The first 8 rows are patterns. Each new row is the sum of 3 different patterns, raised or lowered, with some noise. Before adding, each is slid sideways (what falls off one end comes back at the other) and multiplied by a number that may be negative. Names go in the order of the patterns.
Some rows, each with the names of its patterns after it:
[  3  21  20   8  -2  17  -4 -22  25 -24  -3 -31  -7 -10 -10  29  13  29
   6 -15   0  -2  -8  21  38   2 -19  27  11  -2  18  -6  12  -3  18  13
  -9 -29 -49 -12  13  -8  11 -11   6  -1  20 -12]
(5)
[  5   2  14  24  -9   4  -9 -29  -6  17  -3  12  -1  14  22 -18 -32 -29
  15   0  -8 -15 -11  23 -20   9  40  17   8 -29 -21  -9 -14  -8   4  14
  -8   4 -46  17  -5 -36  -7 -29 -21  16  21  19]
(3)
[-14 -22  12  13 -26  11  12  12  -6  23   4  28 -12  20   9 -19  48   0
   7   3   0   6  -8  32 -24 -14   8  -4 -11  45 -13  12  17 -18 -18   4
  33  -1  -7 -10   2   5  -4  12  -2   9   1   8]
(7)
[-28   7 -12  -7 -10  21   3   8  -6  12   7  19  23  -3  -7  -6  34  13
   1  -3 -34   2  27  31   1   1  -9 -29 -15   8 -14  19  11  27  13 -10
   8  11  38 -13   6 -19   7  28  11   8   3  -9]
(0)
[ 10  -5  23 -37  16   0  -8  -4  10  -1  24 -10   2   0 -28  24  -4   9
  -4   4  23  14   0  20  17  -8 -13  27 -20  35  20  -3 -17  18  -8  13
 -33  -3  26 -13 -10  -4 -11   2   0   4 -17  22]
(4)
[ 17  14 -23   6 -17 -14   3  11   5  -3  20 -15  11 -27 -28   8  17  -1
 -14 -32   1 -39 -14 -10   6  -2 -21  16 -16  11  12 -17 -10  47   0  42
  27  20   6 -22  17 -28  27   9   7  -8  27  21]
(1)
[ 29  -5 -28  -6 -32  23  -5 -15  18  -5 -22 -23  15  44 -27  16 -34 -30
 -25   7  -4  10 -13 -18   2  11 -10   7  -6  -8 -13  28  15   3   4  18
 -31 -14 -25   7 -18  22  -3  20  16 -30  20 -20]
(6)
[  6   0   4  24  14 -17  -4  25  -7 -17  25  -2 -33  12 -22  17   5  10
 -31  19 -11 -18  -2   5   5   5 -29  -6  22 -16   3  -3   0   8 -32  -8
 -28  15 -40  12 -11 -12   7   3  35  14   3  -2]
(2)

New rows. What belongs after each?
[  1  12  11  36 -38   7  -4 -23 -26   6  -2  -4  -9  46  -2  54  -2  23
  -4 -13   3  16   1 -24  12   9 -12  14 -19   6 -19   2 -13 -12 -34 -41
  -3  48 -24  34 -43   1 -28  20  -4 -11  40  -9]
(5) (6) (2)
[-38  -6   9 -25 -39  47  14  13   7 -19 -79 -18  22  16 -31  -5 -20 -16
 -17 -18 -11  -5  19  12 -37 -47 -20  25 -11 -24  16 -20 -29  14  11  52
 -42  11 -51 -47   4 -12 -17  15 -21 -14 -24  35]
(7) (0) (6)
[-33 -73 -34 -28  13 -41 -31 -72 -52 -56 -32 -31 -11 -87  -7 -17 -41 -55
 -27 -48 -41 -72 -16 -15 -75 -87 -43 -70 -61 -56 -44 -70  -7 -23 -41  -9
 -86   0 -56 -30 -39 -61 -67 -31 -54 -50 -80 -62]
(5) (4) (6)
[-38 -19 -11 -31   6 -30 -10 -26   6   5 -11 -16 -53  -7  -9   2 -28  -2
   7 -11 -18 -24 -14   7   5  26   3 -20 -28 -25  23  -9  -2 -62 -50  -7
 -12 -15  22  -7 -31 -24 -30  -6 -50  12   5 -23]
(5) (0) (1)
[-13 -14 -24 -24 -72 -35  -4 -19   4 -39 -24  38   8  20  -6  45  -2 -17
   0 -23  -5 -56   1 -46   1 -37 -12 -21 -59   5  -4   4 -27 -19  -1 -38
  -9  15  18 -18 -65  11  -1   2 -23 -36   8 -45]
(5) (1) (2)
[ 41  25  30 -11 -34 -27 -28 -39   8   1 -14 -16 -25 -12  -4  35 -16 -63
 -21 -48   7 -22  45 -26  14  26   5  43 -11   5   4 -46  -4 -51   2 -23
   2  17 -54 -52 -30  17  51 -25  11 -81  -8 -22]
(5) (0) (6)
[ 18  20  37  -9  60  14  48  18   4  11  30  31  51  46  26  63  43  20
  37  31  -7  38  57  35  63  18  71  80  38 -13  16  45  61  46  60  41
  61   8  23  86  28  48  -4  22  42  36 -11  44]
(3) (0) (1)
[ 18  30 -15  -3  61  21 -38  33  -6 -18  11  37 -19  38  28  18  43  -3
  37  31  -3  34  36 -13  20  29  25  17   8 -23 -50  36 -39   6  30   4
  28  32  22  18  22  51  34   2   0  29  54   2]
(7) (0) (2)
[ 22  -3 -11 -30  17   8  29  14   2  45  23  -2  -6  -5  16 -11  23  18
  -4  21  21   6  12  22   1 -30  19  19  10  26 -14  62  -2  22  -9  12
  11 -24  28  -9 -13  52   9   4   5  13  83   0]
(3) (4) (6)
[-34  -5   8 -17  -7 -58  24 -18 -22 -22   7 -28  -4 -31 -48 -30   2 -22
 -12 -16 -13 -25  19  25  -8   2 -10 -53  14  -3 -17  41 -29 -25 -10   3
 -25  33 -16 -13  13 -55  23   0   9 -31  26   8]
(7) (4) (2)
[ 22 -30 -53 -68   6   1  20 -41 -18  10  14  -3  20 -38 -39 -28  38  41
  -5 -30  24 -48  -7 -13   5 -53  27 -23  -2 -16 -61  29 -14  47  -9 -52
   9 -25  47 -24   2  13 -63 -50 -56  26  65 -28]
(5) (3) (6)
[  8  15 -30  44  -9 -14 -21   9  26   1  37 -45  37   6 -40  21   3  -3
   4  -9 -29   1   3 -33 -25  32   1 -22 -49  10  -3 -40   6 -24 -22 -43
  31  -2  13  -6 -10 -14  48 -15  51   9  12 -21]
(7) (1) (6)
[ -7 -10  26 -29  -7  -4 -29   0  -7 -53  57  -5 -19   1  11 -11  15 -15
  40  24 -12 -37  29 -17  42  24  -3  -1 -12 -41 -27  10 -34  71 -37 -22
  21  21  15  -9 -33   5 -44  -4  52 -50   1 -21]
(3) (4) (2)
[  2 -40   1 -48  72 -11 -52   8 -11  -8  -1   3  14  17 -37  -6  -9  78
 -51  30 -18 -41 -37   4 -21  28   0 -30   1  23 -30  -6 -10  36 -15  62
  -8  66  -3  13  -7 -13 -23 -20 -32  21  -2  28]
(4) (6) (2)
[-11  19  15 -39 -22 -31 -42  18  13 -37 -40 -56   5  -9 -56 -23  -5 -24
 -10  29  -1 -31   2 -32 -46 -37 -72  33 -12  26 -27   0  -5 -25 -11 -44
  21 -28 -51 -55 -43  22   1 -22  -8 -22 -36 -60]
(3) (4) (6)
[ 37 -71  30  14  12  13  16  -1 -35  22 -18 -25  11  -1   5 -17 -13 -34
 -47 -24   0   8  13 -19  57 -31  10 -25  -7 -50  16  -3  23  17 -22  25
 -41  15  -2  -5  10  11 -17  -9  57  44 -13 -55]
(7) (1) (6)
[ -4   2  23  26  32 -13  17 -13  -4  26  55  24  28  -6  -2  -8  52 -37
  31  29   1  88 -16  21  29  48  -9   9  -8   6  24  26  36 -20  36 -37
  27   6 -33 -28  31  18   0   4  23  -7  46  -3]
(7) (0) (4)
[ -7  -6  59 -50   0 -34 -36 -10 -11  -7 -16  -2   6   3  34 -20 -17   2
  -9  -2  32  17   3 -54  52  -5 -13 -11   3   2  -5  27   6  23  16 -16
  14  -6 -35  75  10  -7 -15  33 -17   0 -26  20]
(5) (7) (4)
[  9  33  -5  22  58  35  33 -35 -23  52  -5  15  10  16   1  13 -25 -14
 -10 -38  25 -48  29  12  38  29  -8 -31  30  57  -5  24 -34 -17  -3  20
  11  -7   1  18  16 -41 -41   0   8  -6 -21 -14]
(3) (7) (4)
[  4  19 -51  17   5 -38  33  18  48  -7   6  37   8  31 -31  33  24   1
  54 -25 -42 -60 -10 -11  11  -7 -27   2  31  16   6  -3  25  16  52  34
  20  -1  -4  28 -18 -21 -20 -47  17  15  74  30]
(5) (0) (6)
[ 32  27  49  -4 -14  53  42 -20  14 -41  -2 -36 -14  19  32  50  22   7
  14  14 -50  26  -8  49  12  15  78  42  33  41  11 -12 -32  46 -18  55
  34   9 -20  36  39  55 -35  41  39   7 -13  -9]
(3) (4) (1)
[ 29  22  18  29  -1  26  29  32 -10   1  33 -32  15  28  21 -10  31  20
  -8  19  17  -5  36  12 -43  18  26  -6  42  34  19  13 -14  11  15   6
  14  -5   9  -8  25 -47  31  16   1   9 -12  52]
(3) (7) (2)
[-38   6 -19 -36 -52   6  -8  20  25 -63 -42 -16 -60 -41  -6 -45 -47  31
 -38 -16 -49 -39 -39  17 -63 -41 -69 -58 -77 -45 -40  -8   0 -52  -4 -50
 -29  -1 -80  -3 -27  -9   4  17   6 -16 -57 -27]
(3) (1) (2)
[-28  28  16  15  33  12  -4  34  23  23   4 -69 -68 -33   0 -19  -9 -37
 -14 -22  32  13 -21   0  25 -34  -4  24 -38  16  24   0 -30   2 -22  11
  14  -5  16   3 -40  -5  -8  -2  22  14  35   2]
(5) (3) (2)
[ -7  11 -31  -4  34  -5 -45 -46  23  -3 112  20  18  13 -28 -19   4  43
 -26  -9  -7 -28 -12  -8  21 -46  -5  13 -24 -13   4  47  37 -25  30 -37
  -2 -52  -1  40   6   3  -3 -10 -31  46  40 -43]
(5) (7) (6)
[ 43  30  44  10  16 -13   1 -13 -14  50 -12  -7 -63   0  20  40  30 -39
   6  -2 -43  18  64   1  -5 -25  25 -24  26  28  19 -21  10   1  36  34
   1   7 -23  -4   5  16  32 -12 -34 -40 -14 -18]
(5) (0) (6)
[ 32 -14 -28  16 -51  35 -41  -8 -19  15   0 -40   0 -38 -10 -47 -34  -4
 -29  12 -37  12 -27  27 -47 -24 -27  36 -15 -42 -37  -4 -57 -31 -18   2
 -10 -37 -23 -35   7   7   5 -53  14  -3  35  16]
(0) (4) (1)
[ -8 -34  25  -7   8  22  45  15 -27  17  23  15  40  22  28  16  44  -4
  30  10  12  37  19 -18  56  25 -26   2 -13 -27  20  -8  25  -3  25  13
 -30   4  37  -1  18 -11  40  -4  38  45  12  12]
(7) (1) (2)
[-33  -3  -8 -56  22 -35 -45 -41  13 -75 -13 -40 -24   3 -23  40  40  36
  -7 -19   2 -32  34 -12   8  -4  15 -29 -36   4  13 -27  20  -5  32 -32
  23  -6  20   8 -18 -10 -14  -7 -72 -32 -35 -16]
(5) (1) (2)
[ 37 -20 -31 -55 -54 -63  28 -22  -5 -36  23  -3 -42 -84 -52  41 -50 -40
 -61 -42  17 -39  -9  -1   4 -31 -56 -38 -77 -34 -18 -28 -10 -31 -17 -46
  -7 -14 -65 -66 -38 -28   6 -10  -7 -27 -11   6]
(3) (0) (4)
[ 16  -3  -6  17   6 -17 -63 -15 -18  -3  -4  -4  -4  34 -16 -35  12  16
   8 -22 -17 -31 -43 -19  26  18 -22   5 -20  21 -13 -35 -18 -19   0  26
  21 -21  16   4  20 -20 -14 -21 -20   5  20  -9]
(5) (3) (0)
[  7 -13 -38 -49 -35 -30 -26 -26 -57   4  14 -43 -42  25 -32 -34 -60 -70
 -21 -78 -53 -42 -40 -15 -19 -40 -30 -31 -50 -44 -41 -61  22 -17 -40 -11
 -13 -27  18 -52 -19 -41 -63  -6 -32 -51 -66 -40]
(5) (3) (4)
[-45 -67 -57 -36 -57 -65 -43 -76 -58  -4 -52 -16 -89 -59 -59 -45   7 -42
 -74 -63 -52 -42 -41 -31 -16 -49 -27 -59 -64 -70 -38 -28 -58 -35 -74 -34
 -37 -25 -24 -34 -67 -49 -28 -56  22 -74 -32 -18]
(7) (0) (4)
[ 41  26  20 -39  13  39  13   2  38  30   2 -18  19   7 -25  66  14  51
  48  -9 -40   1   6 -22 -13 -22  41  -5  13 -23  -7  11   2  -8  -2 -46
  26  42  10  38  39  24 -30  10 -11   8  27  13]
(5) (7) (1)
[-11  30  -2  27  67  -7  66  -3  37  11  19   9  87  15  72  55  50  19
  56  48   8  50  49  44  -1  86  73  54  65 -10  73 -10  56  15  14  34
 -15  16  53  23   7  17   9  -2  13  61   1  -5]
(7) (1) (2)
[-10 -12   2  16  61  24  30  16  10  10  67  -2  10  12  43  43  12  61
   7  38 -18   5  -8  47 -20  34  46  40 -10  42  -5  47  48  11  17  22
  41  57  17  29  13  57  32  90  10  33  23   6]
(0) (4) (2)
[-65 -47 -14 -12 -23 -24 -43 -61 -42  -6 -39 -29 -20 -33 -98  12 -39 -39
 -28 -30 -91 -13 -40 -26 -41  -7 -19   6 -47 -53  -4 -77 -12 -24 -52 -18
 -78  -8 -39 -42 -70 -44 -43 -54 -19  -6 -30  10]
(3) (6) (2)
[-33  23  25  11   1  -5  -8 -22  33  32 -31   4   3 -40  -1 -15  20 -34
  30   6  62  78 -14  10  35  25  48   3  21 -30  28  18 -39  28   8   2
 -28  47  84 -21  56 -31  20 -14  17  21   2  -6]
(5) (1) (6)
[  3 -21   9  15  24  10  14  -8  30  22  19  30   8  14   5   8  17  14
  31  -3  22  11   9 -28 -31  25  13  15 -42 -10   1 -18  40 -27  -2 -15
  -6  24   6  45  11  12  26  26   8  30  -8  43]
(7) (0) (1)
[ 20  27  40  34  41  50  22  31  11  66   4 -18 -51 -17  68   1  13  21
  15   5  23  23  46  34  57  -1  11  -6  33  -2  47 -13  12  -7  38  -3
  18  43   8  54  45  25  21  25  43  26  46  17]
(5) (4) (6)
